The rows of a group lie close to one hidden flat surface of 5 dimensions, which passes through zero. Surfaces can cross.
Known rows, each followed by its group:
[-11   0 -42  33 -51  -7   4  10 -23 -10   2 -13   7] => (3)
[-19 -20  -3  20 -11   9   4  -8 -33 -29  52  23   6] => (1)
[ 32 -27  -8  37  13  21  21   0 -16  46  32  24 -20] => (3)
[ -4 -12  18  -9   2   4 -15  -6   4  -7   8   5 -16] => (0)
[ 13  22  -7  12 -20   0  21  -3  -8 -18 -21 -24  11] => (0)
[-35   0  -9 -22   3  12  -1  12  -3  20  -3  13  17] => (3)
[ 20   6 -37  39 -19 -17 -13   5   5  -8 -10  -7  -9] => (1)
[  6  -3  28 -26   5  20  15   5   6  72 -18  -5 -23] => (1)
[-12   1  22  -7  -4  12  -4  -8 -11 -17  10   1 -10] => (0)
[  9   7  15  -5  -2 -12   0  -8  -2 -32   2 -12  -6] => (3)
[ 20  -2 -26  47 -30 -16 -11  -2  -5 -29   5  -8 -17] => (1)
[ -6  -9  19 -14  22 -11 -15  -2   9 -17   8   6  -4] => (0)
[ 18   3 -31  18  -5 -11  23  10 -10  14  -2   1  22] => (0)
[-65 -60  43 -53 -13 -57 -27   1 -15  24  29 -35  41] => (2)
[ -7  -5  44 -32   9  26  15  -8  -8  41   5  -6  -7] => (1)
[-22  -3  13 -19  18  27  19  -1 -11   7  17  29  25] => (2)
[  6  19  -4 -10   2  -5 -15   2  28  -9 -28  -8 -18] => (2)
[-14  20  21 -33  31  19  -6  -1  22  -6 -20  19   3] => (2)
[-24  -4 -13  16 -43   2 -20  -3  -5 -22  10 -11 -26] => (3)
[ 27  34  27  -3   8   6  20 -20  -7 -90   7  -4  -4] => (2)
[ 10 -20   8  15  21  30   2  -1   4  53  17  29 -40] => (3)
[ 19 -12  -9  15   1 -19   5  -2 -11  -8  16  -6   9] => (0)
[ 20  11  -7  17   9  30  27  -8 -16 -22  17  28   0] => (2)
[ -4 -14  12   5   3  -3   6 -10 -18 -15  30   5   6] => (0)
[-11   5   8  -2  -2  12 -31   4  20  -4 -10  -1 -43] => (1)
[ 17  10  12  -5  -9 -14  -2  -6  10 -18 -14 -24 -11] => (1)
[  8   9 -28   9  13  15   7  15   8  41 -16  19   5] => (2)
[ 12 -31   5  38 -21  18   6 -14 -32  -3  53  13 -39] => (3)

New rows. What belongs after each?
[  8 -22 -26  14 -16 -27  21   7 -22  28  12 -12  42] => (2)
[ 25  -4   9  21 -23   7  10  -4   1  35  -7 -25 -38] => (1)
[ 34  27   0  13 -14  -8 -19 -11  24 -55 -27 -24 -48] => (2)
[ 26 -18 -28  11  35 -42  -9  16  16  25  -9  12  38] => (0)
[ -1 -18  21   5  -7  18  21  -9 -32   8  39   4  -2] => (1)
[-16  -1 -26  21 -10  14 -41  11  23  13 -10  18 -48] => (1)
[-27 -21 -22  15   9  31   7   9  -8  51  21  41   6] => (1)
[ 52  13  10  -1 -14 -28  32  -8  -8  -3 -24 -40   9] => (1)
[-12   6  -5 -35  24 -22   5  14  14  27 -29  -2  54] => (2)
[-13 -27  22 -30  48 -24 -26   1  15   0  19  22  22] => (0)
[-25  20   2 -39  32   4 -24  14  36  12 -36  15   7] => (1)
[  1 -13 -10   2  -4   1  13   1 -14  20  10   3  20] => (2)
[-11 -12  -8  -7 -15 -34 -18   5  13  32 -17 -26   5] => (2)
[  3  -2 -22  22  -4 -19   3  -5 -11 -47  17   4  28] => (1)
[ -7 -16  -2  -4  18  -2  -7   7   2  19  12  18  14] => (0)
[ 39  13 -40  62 -23  36  12   1  -1   7   3  20 -53] => (2)
[-34 -10  45 -43  11 -13 -19 -16  -1 -31  13 -11  11] => (2)
[ -5  16 -28 -10  17  -8 -16  13  22  16 -28   8  20] => (1)
[ 14 -12 -16  22  18  19  20  10  -9  53  13  27  -2] => (3)
[-29   6 -14 -18   2   7   2  11  -3  12  -5   9  31] => (3)
[-31  -3 -10  -5   6   9 -28   9   2 -19  14  25  -1] => (1)
[-16   4  18 -24  11  -4 -13  -3  13   0  -5  -4   3] => (2)
[  8  33 -12   4 -25  11  34   1 -12 -11 -26 -19  15] => (0)
[ 35   6  12   9 -18  -7  17  -5   0  15 -14 -35 -25] => (1)
[  3   7 -31  35 -39  35  42   3 -33  24   4  -2  -1] => (0)
[ 33  53   2 -12  40  20  38  -3   4 -52 -26  21  37] => (2)
[-23  21  28 -30 -17  33   1  -5  -2  -9  -4  -4 -24] => (0)
[  5 -13 -13  12 -10 -17   0   5  -3  17  -1  -5  10] => (2)
[-32  -8 -14   6  12   5 -16   2  -9 -29  29  30   9] => (1)
[ 14   7 -27  30 -37 -21   2   0  -8 -22 -12 -23   7] => (3)
[ 13  -7  -3  11   5 -25  12  -5 -12 -28  17  -6  28] => (0)
[-32  12  -4 -27   1   6  -9   9  14  11 -25   5  22] => (3)
[-16  10 -23  -8  16 -10 -28  13  25  -9 -22  16  12] => (1)
[  3  -8  21   6 -18 -25  -4 -16 -14 -53  19 -27  -9] => (2)
[-14  10  20 -19  14  18 -15  -9  15  -9  -3   8 -23] => (2)
[-15   6 -11 -15  18   1  -2   9   7  12 -15  14  25] => (1)
[ 46  36 -41  61 -81   3  31  -6 -13 -28 -36 -51 -40] => (0)
[-15 -23  22  -5 -20 -25  -9 -10 -14 -23  31 -27   5] => (2)
[ 10 -14  19  10 -10  18  39  -3 -35  39  29  -5  -1] => (1)
[-35   0 -10  -2 -24  -9  31  -2 -37 -40  24  -5  59] => (3)
[ 10  11 -22   5  -1 -17 -15   6  19 -15 -26  -2   1] => (1)
[  8   2  38 -21   3  -5  10  -7   0 -11  -2 -24  -3] => (1)
[-10  -7  11 -18  24  -8 -26   3  20  12  -4  12   0] => (0)
[-14  25 -32 -26  34 -27 -22  22  30 -30 -39  15  61] => (1)
[ 10  23  -2 -18  26  10   7   2  12   0 -24  11  16] => (2)
[-10   4  36 -35  23   8  24  -5 -10   9   2  -3  28] => (1)
